The rows of a group lie close to one hidden flat surface of 11 dimensions, which may be shifted away from zero. Surfaces can cross.
In the rows, 128 means zero.
Known rows, each followed by its group:
[116 121 139 134 141 104 116  70 121 112 130 167 140 137 148 134]	(1)
[128  95 169  99 133 176 192 176 122 130 109 156  74 109 117 115]	(0)
[106 112 110 130  84 106  85 169 123  64 161 109 157 119 123 162]	(5)
[115 158 113 170 146 135 131 171 105  57 129 142 180 148 136 137]	(6)
[122 138 141  41 163 136 164 145 143 163 174  88 103 145 144 114]	(2)
[ 84 155 147 113 119 155 106 105  88 186 101  76 176 165 112 162]	(2)
[145 134 152 158 147 134 114  91 151 118 157 107 110 149 125  97]	(7)
[135 109 141  63 119 105 136 130 127 189 140 111 106 109 140 102]	(2)
[173 103 117 138 171 103 105  77 118 132 181 135  93 153 139 169]	(4)
[142 150 101  98 157  51 142 115 127 120 180 140 140 129 166 118]	(0)
[120 127 154 121 106 146 124 161 148 113 118 149 164 116  98 156]	(3)
[111 121 165 146 107 161  68 102 107 122 122 152 118 120 121  98]	(5)
[123 146 133 182 133 120 154 156 147 105 151 122 131 144 172 127]	(1)
[132 217 108  96 149 156 146 164 159 115 182 120 147 103 104 123]	(3)
[101  91 117  67 116  98 103 144 160 114 163 117 161 141 100 110]	(3)
[ 96 123  69 152 119 103 164 113 160 163 117 122 164 150  77 141]	(7)
[154 141 136 113 116 100  73 140 152 112 135 124 192 122  98 112]	(6)
[113 129 154 125 161 156 134 153 133 166 179 147 119 161 164 110]	(7)
[120 146 169 138  96 121  77  89 127 121 115 126 185 129 122 163]	(2)
[113 188 157  66 191 131 210  98 124 164 160 137 119 147 160 131]	(1)
[168 152 144 136 140 143  95 146 123 100 164 113 105 110 154 141]	(7)
[100 166 160 116 160 108 119  59 129 142 180 161 138 139 148  76]	(0)
[147  64 125 110 156  91 159  84  88 173 110 131  93 158 134 107]	(2)
[136 136 158 170 151 150 145 104 130  77 106 162 147 138  88 124]	(0)
[ 80 110 187  90 132 162 152 143 111 150 156 135 141 146  61 109]	(3)
[153 148 114 139 121 142 133  90 153 138 125 118  87  95  87  91]	(7)
[135 137 150 144 164  88 184  94 164  95 131 158 137 149 172  87]	(0)
[153 129 122 132 165 103 128 110 104 151 149  97 103 164 179 134]	(6)
[136 164 127 128 167 167 153 115 135 150 125 153 118 131 129 114]	(1)
[169 154 125 116 117 123  86 145 134 133 155 111 130 103 127 157]	(7)
[138 103 134 166 143 103 125 121 174 109 160 135 111 161 221 151]	(6)
[107 111 129  83 110 186  88 169 150  96  77 149 144 110 121 112]	(2)
[137  81 133 136 155 107 149 103 130  86 103 115 116 169 134  98]	(0)
[192 130  76 110 143 113 166  67 141 162 100 101  68  98  79 119]	(7)
[135 108 136 186 107 103 154 151  91 153  90 131 140 146 147 130]	(4)
[117 131 122 109 190 161 164 126 104  84 104 110 118 178 142  96]	(4)
[150 141 147 117 155 139 161 135  98 136 157 101  96 140 161 164]	(3)
[134 126 147 163 120 159 127 156 143 130 116 103 121 131 125 102]	(4)
[ 80 160  93 115 133 153 142 151 145 154 135 138 133 131 148 133]	(1)
[111 168 138 143 143 135 154 114 172 145 163 133 116 128 150  84]	(3)
[117 130 163  97 131 142  66  96 145 101 185  56 103 147 155  97]	(1)
[161 144 131 150 138  97  86  51 113 148 128 104 142 140 113 118]	(0)
[148 142 159 166  99 110  83 137 142  80 156 121 171 123 146 167]	(0)
[118 144 195 103  82 100 106  88 121 133  79 124 165 101 126  75]	(2)
[128  88 143 122  99 126 121 139 131 193 122  93  96 137 154 108]	(4)
[122 136 113 134 159 184 135 157 152 172 111 104 100 151 147  63]	(7)
[172 141  76 131 124 100 145 124 161 147 121  92  81 108 160  95]	(7)
[ 86 134 111 155 200 168 153  84  99  94 111 197 133 172  96 122]	(1)
[ 91 139 110  98 131  99 143 125  77  89 117 127 156 125 119 134]	(4)
[118 184 133 164 113 122 150 130 130 164 145  90 136 112  96  66]	(2)
[192 139 169 136 116 135  37 155 160 127 108 197 187  84 146 131]	(5)
[152 144  82 163 136 165 165 166 129 128 134 150  79 102 135 183]	(6)
[122 111 120  85 161 169 133  93 112 125 114 143 101 136  85 138]	(2)
[155 133 148 100 124 114 131 158  88 162 174 134 122 103 104 164]	(3)
[102 120 113 109 128 138 134 125 133 159 122 130 120 121 109  82]	(5)
[121 148 169 121  96 127 109 106 169 152 174 107 143 110 100 108]	(1)
[145 136  79  98 136  65 111  42 115 101 186  84  75 111 141 137]	(0)
[154 139  84 149 163 139 158 117 144 179  92 127 104 142 133  99]	(6)
[141  87  98 109 125  86 163  75 125  65 125 140  94  98  65 113]	(0)
[156 133 119 132 138 109 158 123  96 117 122 142 130 114 114 170]	(7)
[126 115 107  85 161 129 137  91  93 143 126 117  96 143 117 127]	(7)
[ 59 125  99 185 155 177 146 127 142  95  68 176 177 177  98 121]	(1)
[116 135 107 163 131 116 144 146 157 130 126  95 152 166 138 143]	(5)
[162 150 122 125 152 115 152  85 163 124 129  71 119 145 117 105]	(5)
[120 142  88 106 173 130 128  97  92 123 113 130 126 154 136 132]	(6)
[ 83 135 148 179 106 136 107 106 168 120 108 192 184 129 133 135]	(0)
[139 179 163 163 139 138 159 186 154 178 162 141 162 133 136  94]	(3)
[139 120 157 139 116 110 109 115 143 124 134 121 138 138 157 138]	(3)
[ 97 175 146 129 126 147 158 161 114 168 109 173 139  99 165 102]	(7)
[149 124 143 116 172 151 159  84 115 157 129 133  76 142 103  89]	(1)
[153 178 150 142 129 120 111  63 135  88 106 108 139 120 129 118]	(7)
[120 122 172 148 133 130  83 154 156 113 138  91 185 190 143  99]	(3)
[125 124 116  74 142 137 149 158  74 128 172 135  95 119 125 193]	(3)
[156 160 139  82 152 156 137 112 136 155 125  75 127 131  81  89]	(3)
[ 80  87 152 134 134 164 112 107  56 190 104 148 128 152  73 107]	(5)
[155 214 161 141 127 156 142 115 156 147 144 110 136 103 144 160]	(6)
[153 141 162 168 105 152 109  94 118 107 102 160 154 102  82 181]	(0)
[149  87 163 116 150 108 132  83 150 139 108 117 109 161 177  94]	(4)
[104 126 109 193 171  91 156  53  74  75 142 182  90 156 194 154]	(6)
[144 110 153  99 115 140 135 128  75 145 124 127 100 100  93 139]	(4)
[102 154 159 106 131 146 150 123 107 123 133 141 113 110 143  93]	(4)
[116 165  82 128 165 147 158 162 102 150 140 155 107 132 167 126]	(2)
[105  79 134  98 130  71 180  98 104 177 103 139 115 157 177 123]	(1)
[123 138 103 125 145 141 135  87 157 137 106 163 121 116 121 119]	(6)
[151 108 137 177  94 108 143 120 141 117  61 143 138 122 135 136]	(1)
[136 123 171 161 133 117 149  88 108 150 120 105 124 163 147 120]	(5)
[125 112 157 115 130  81 123 159  88 126 170 100 146 146 124  73]	(6)
[132 116 125 149 128 111 146 116 105 120  89 152 147 133 105  99]	(6)
[204 130 119 146 102 124 148 138 161 152  69 134 108  81 131 128]	(5)
[162 166 161  98 141 114 144 126 115 173 134 154 136  98 141 108]	(5)
[103 133  87 135 100 152 106 164 116 126 147 123 125 100  97 140]	(4)
[148 163 157 125 113 139  88 117 133 116 143 107 161 109  94 136]	(3)
[108 153 148 136 164 145 125 136  91 163 139 161 142 152 174 147]	(5)
[144 121 149 120 127 130 120 170 128 141 112 130 152 133 147  91]	(5)
[193 121 158  61 171 104 195  96 118 160 131 140 108 127 117 169]	(2)
[191 133 151 157  71  82 125 151 182 156 120 181 139  50 147 120]	(2)
[120 106 172  99 124 119 104 139 131 111 180 124 113 121 145  94]	(0)
[145 121 204 141 110  97 120 110 124 166 148 149 161 125 120 132]	(3)
[173  89 105 190 150 104 168  99 105 161 110 133  95 146  96 128]	(2)
[172 202 149 129 138  92 147 151 136 173 161 113 177 116 124  88]	(6)
[152 101  91 125 167 116 106 109 185  68 121 121 136 173 144 118]	(4)
[124 210  87 136 147  97 160 132 161 109 156 101 175 138 133 115]	(4)
[153 136 128 109 135 124 151 141 159 125  93  80 143 146 113  91]	(4)
[148 104 100  99 120  54  72  70 226  73 138 128 169 132 138 124]	(4)
[166 124 120  80 174 151  68 176  96 109 129 110 142 150 134 122]	(5)
[ 70 114 159 164  94 119 107 139 117 140 138 162 165 134 154 121]	(5)
[117 115 119  99 107 136  96 146 120 196 111 118 130 122 137 151]	(2)
[140 150 141  98 110  97 103 148 125  90 192  65 112 122 203 166]	(1)
[140  95 163 140 132 145 143 127  79 128 120 152  54 100 143  83]	(7)
[ 95 164 169 101 130 137 166  95 130 104 124 159 130 119 137 127]	(6)
[110 129 150 132  72 122 127 111 174 156  76 131 167 108 125 135]	(1)
[ 88 134 161 156  84 154  91  79 147 168 104 191 156  99 115 150]	(0)

New rows. What belongs after each?
[140 150 125 153 146 108 144 133 150 155 117 154 160 134 128  86]	(0)
[162 143 176  92 168 136 175 132 144 120 149  71 143 161  94 145]	(2)
[152 178  89 156 120 119 103 141 135 159 135 132 156 109 134 156]	(0)
[108 150 100 145 111 105 169 165 181  80 148 184 144 100 164 142]	(0)
[146 111 185 170 110 135  96 183 104  96  87 111 128 139 205  90]	(7)
[143 135 193 115 117 147 123 157  91 170 136 143 174 119  63 152]	(3)
[137 112 129 161 127 113 147 118 149 146 160 132 138 142  74 152]	(7)
[145 157 167 112 123 120 204 167 127 138  89 160 159 104 134 129]	(6)
[131  97 121  98 153 129 150 143 117 117 102 131 103 140 149  80]	(2)
[137  78 113 140 124 120  89  98 183 118 187 142  89 126 104 120]	(2)
[115 165 163 173 153 149  94 109 162 115 160 169 195 163 111 133]	(1)
[107 146 106 175 141 127 128 103 122 109 156 190 122 119 113 118]	(1)
[106 154  82 128 116 114 162 159  97 171 130 126 135 110 118 130]	(4)
[113  49 130 158 120 136  43 159  87 133 117 124 149 176 136 134]	(3)
[ 90  97 134  79 105 127 158 118 122 129 104  73  97 143 130 112]	(1)
[142 153 161  86 145  79 157 119 147 155 153 146 149 119 164 103]	(6)
[125 105 133 155 120 143 105 114 134  99 105 117  91 131 167 102]	(5)
[ 83 118 167 125 124 176 177 127 131  80  99 142 112 147 157 158]	(6)
[191 159  94 176 151 105 109 112 124 148  90 124 153 134 122 138]	(6)
[ 93 117 151 147 185 165 169 159 124 117 144 110 163 217 110  96]	(1)
[126 126 159 174 112 145  94  74 126 188  84 187 132 106 124 105]	(3)
[126 109 165  89 158 142 121  92  91  81 156 140  96 133  84 119]	(0)
[121 129  86 105 165 132 130 154 106 107  81 155 173 154 100 122]	(6)
[ 42 125  69 135 171 121 147  87 101 114 117 203 135 161 177 142]	(1)
[144 153  62 163 178  96  74 127 103 140 134  76 175 198 165 134]	(0)
[164  86 144 163 118 130 131 121 175 140 117 112  90 147 200 160]	(6)
[112 119 125  97 122 152 109 162 154 158  97 131 138 129 174 122]	(2)
[134 100 204 104 126 141 149 118  84 145 139 105 116 146  84 152]	(3)
[118  52 168 107 142  95  83 183  65 183 202 104 157 180 104 102]	(3)
[122 118 106  97 119 107 112 140  92 115 168 140 106  96 114 116]	(2)
[ 87 147 104 114 111  77 142 101  83 117 110 156 181 120 122 178]	(7)
[107 140 121 126 104 139 158 149 150 125 101 108 136 124 141 140]	(1)
[149 187 101 144 100  85 138 118 157 115 188 151 145  62 100 170]	(7)
[ 99 106 152  94 144 143 110 127 101 111  79 109 148 169 145 109]	(2)
[121 148 117 141 121  94 168 135 105 190 121 109 136 128 148 117]	(4)
[ 99 141  82 143  88 111  95 100 183 120 148  93 124 104 122  78]	(7)
[116 120 168 129 173 102 127 119 115  82 146 175 181 166 148 109]	(0)
[108 126 105 159 143 113  93 129 134 124 119 138 178 172 158 133]	(0)
[146  97 140 146  98 122 107 112 137 117  90 147  98 103 170 110]	(5)
[190 146 157 103 114 124 103 147 142 127  87  85 186 127 101 144]	(3)
[139  94 134 121 153  86 135 122 125 133 120 123 141 169 147  80]	(0)
[ 93 142 116  86 141 147 111  99  80 150 126 128 127 131 108 152]	(2)
[ 77 109 125 169  89 139 149 131 106 129 120 107 105 128 105 114]	(5)
[152 118 139 119 202  84 165 130 115  85 161 130 137 181 129  24]	(0)
[103 173  87 151 128 108 207  62 138 136 165  81  89 130 108 168]	(5)
[169 170 151 137 111  99  83 161 145 105 208  84 138 107 158 119]	(0)
[140 120  82  97 171 133 150 158 143 178 104 140 129 140 110  67]	(6)
[142 135 156 112 137  95 162 138 159 131 134 145 154 130 171 159]	(3)
[155 145 148   5 164 113 189 121 139 127 142  50 117 154 114 123]	(3)
[ 74  83 119 156  82 111 156 179 145 149  98 150 136 128 176 107]	(5)
[158  47 137 114 134 108 115 116 108  94 125  85 101 163  73 100]	(2)
[122  73 167 155 106 148  44 103 118  98  94 135 127 139 141 103]	(5)
[ 53 113 129 100 145 166 124  84  81 147 141 196  93 125 125 140]	(3)
[113 209 121 108 105 126 188 120 122  80 143 157 137  56 110 188]	(1)
[ 55 123 108 154  94 132 137 115 138 146 144 162 138 110 101 131]	(5)
[151 158 190 111  95 117 131 122 133 137 129 111 159 100 113 143]	(6)
[132  97 199 177  85  51 152 111 128 148 145 174 172 128 156 147]	(7)
[159 104 155 121 109 119 131 131 132 113 119 102 132 124 121 158]	(3)
[139 158 148 145 149 140 122 103 230 140 164 155 141 144 164 150]	(2)
[ 73 107  71 121 131 150 134 138 113 116 136 132  95 138 137 147]	(5)
[170 164 140  77 140 152 141  82 118 135 110  81  91 104  95 138]	(3)
[ 94 167 164 133 168 155 152  78 104 123  98 143 125 155 160  68]	(7)
[143 128  95 163  89 106  24 113 185 108 136 116 158 101 106  91]	(3)
[174 144 162 130 129 142 141 161 135 183 139 145  90  95 166  97]	(7)
[157 188 105 155 138 126 125 136 194 109 120 128 150 126 190 130]	(3)
[197  97 159 140  92 107  91 151 129 171 161 101 119 106 103 126]	(1)
[140 134 161  89 140 125 129 113 165 107 137 138 131 128 151 116]	(2)
[125 158 128  82 144 159 163 128 103  90  85 117 118 130 139 180]	(1)
[146 165 125 155 148 160 150 102 175 201 124 145 135 144 127 197]	(2)
[ 39 151 114  90  94 115 128  97 145 155 185 166 137  96  94 119]	(1)
[129 118 135 126 101 167 121 143  87 123 122  95 106 106  82 163]	(6)
[112 125 170 112  91 147 133 149 160 128 112 190 107  76 189 115]	(4)
[138 166  93 191 131 147 142 145 146 143 103 196 134 108 170 133]	(2)
[169  65  90 114 105  73  48  92 141 169 116 106 118 115 111  83]	(3)
[101 115 114  80 113 137 115 153  90 146 142 124 122 102  61 101]	(5)
[110 125 127 158 134 132 188  89 143 105  66 195 133 133 141 172]	(0)
[ 43 103 111 154 152 161 111 167 149 117 118 166 168 181 160  90]	(0)
[131 171  94 122 161 160 125 134 100 125 110 121 133 133 115 156]	(6)
[165 145 170  42 138  74 150  78 151 202 140 119 148 112 100  79]	(3)
[ 85 149  54 173 108 127 153  99 174  88  99 167 129 107 125 162]	(0)
[153  60 173 104 137  98 105 177  62 162 151  96 157 180 129 151]	(3)
[167 163 131 152 117 119 109 130  84 136 147  91 132 113 111 166]	(6)
[ 96 153 142 147 128 133 140 109 121 148 149 139 132 133 138 111]	(5)
[113 107 132  99 134 141 102 114 121 108  97 143 143 141 141 164]	(3)
[107 155 131 120 127 148 164 153 122 123 186 144  84  95 136 133]	(6)
[131 139  89 143 123  98 164 132 168 102 149  91  97 134 181 120]	(0)
[115 151 124 157  93 119 132 124 168 157 122 134 154 112 104 106]	(7)
[ 53  98 156 122 119  86 156 120  94 171 151 143 147 161 169 115]	(5)
[138 127 157  54 128 159 136 142 118 189  92  99 148 139 121 178]	(2)
[119 133 143 129  91 106  91  90 157  82 129 117 155 105  72  94]	(4)
[118 134 100 147 120 141  87  90 149 120 187 125  96 107  79 117]	(4)
[166 137 134 100 127 130  72 109 134 138 140  92 156 140 101 166]	(7)
[125 138 153 179 112 111 114 105 148 143 143  96 153 151 124 121]	(2)
[130  87 133 143 104 143 109  83 169 175 122 124 105 125  74 113]	(2)
[ 88 128 169 186  84 107 122 124 152 128 138 125 164 134 141  91]	(5)
[162  85 125 157  89  59 115 134 173 113 115  97 152 134 161 104]	(0)
[154 118 161 136 121 129 118  85 100 118 114  97  98 126 118 110]	(5)
[103 151 129 139 133 140 122 109 134 129 184 157 135 116  74 115]	(1)
[ 94 126 123 101 131 144 134 124 149 101 129 163 137 121 111 112]	(6)
[106 114 114  69 120 169 112 134 173 219 127 130 106 123 130 136]	(2)
[114 151 161 195 134 123 207  70  99  85  95 174 104 113 123  86]	(7)
[147 141 108 106 136 174 100 176 115 114 123  98 115 125 135 172]	(1)
[126 127 116 140 173 140 137 144  82 105 171 163 134 148  97 161]	(1)
[187  57 153 162 135  94 125  94 186 113 154 110 107 166 117 115]	(2)
[ 87 152 123 120 154  97 133 139 132 107 187  86 167 175 162 127]	(5)
[155 142 131 117 123  96 154 147 174 134 164  91 130 122 136 100]	(3)
[ 79 148 152 113 115 109 154  95 175  70 223 131 111 112 138 132]	(3)
[ 88 106 119 121 132 155  75  64 139 144 129 145 120 149 109 149]	(2)
[ 93  94  78 137 135 127 125  83 110  83 157 115  91 139  68 122]	(7)
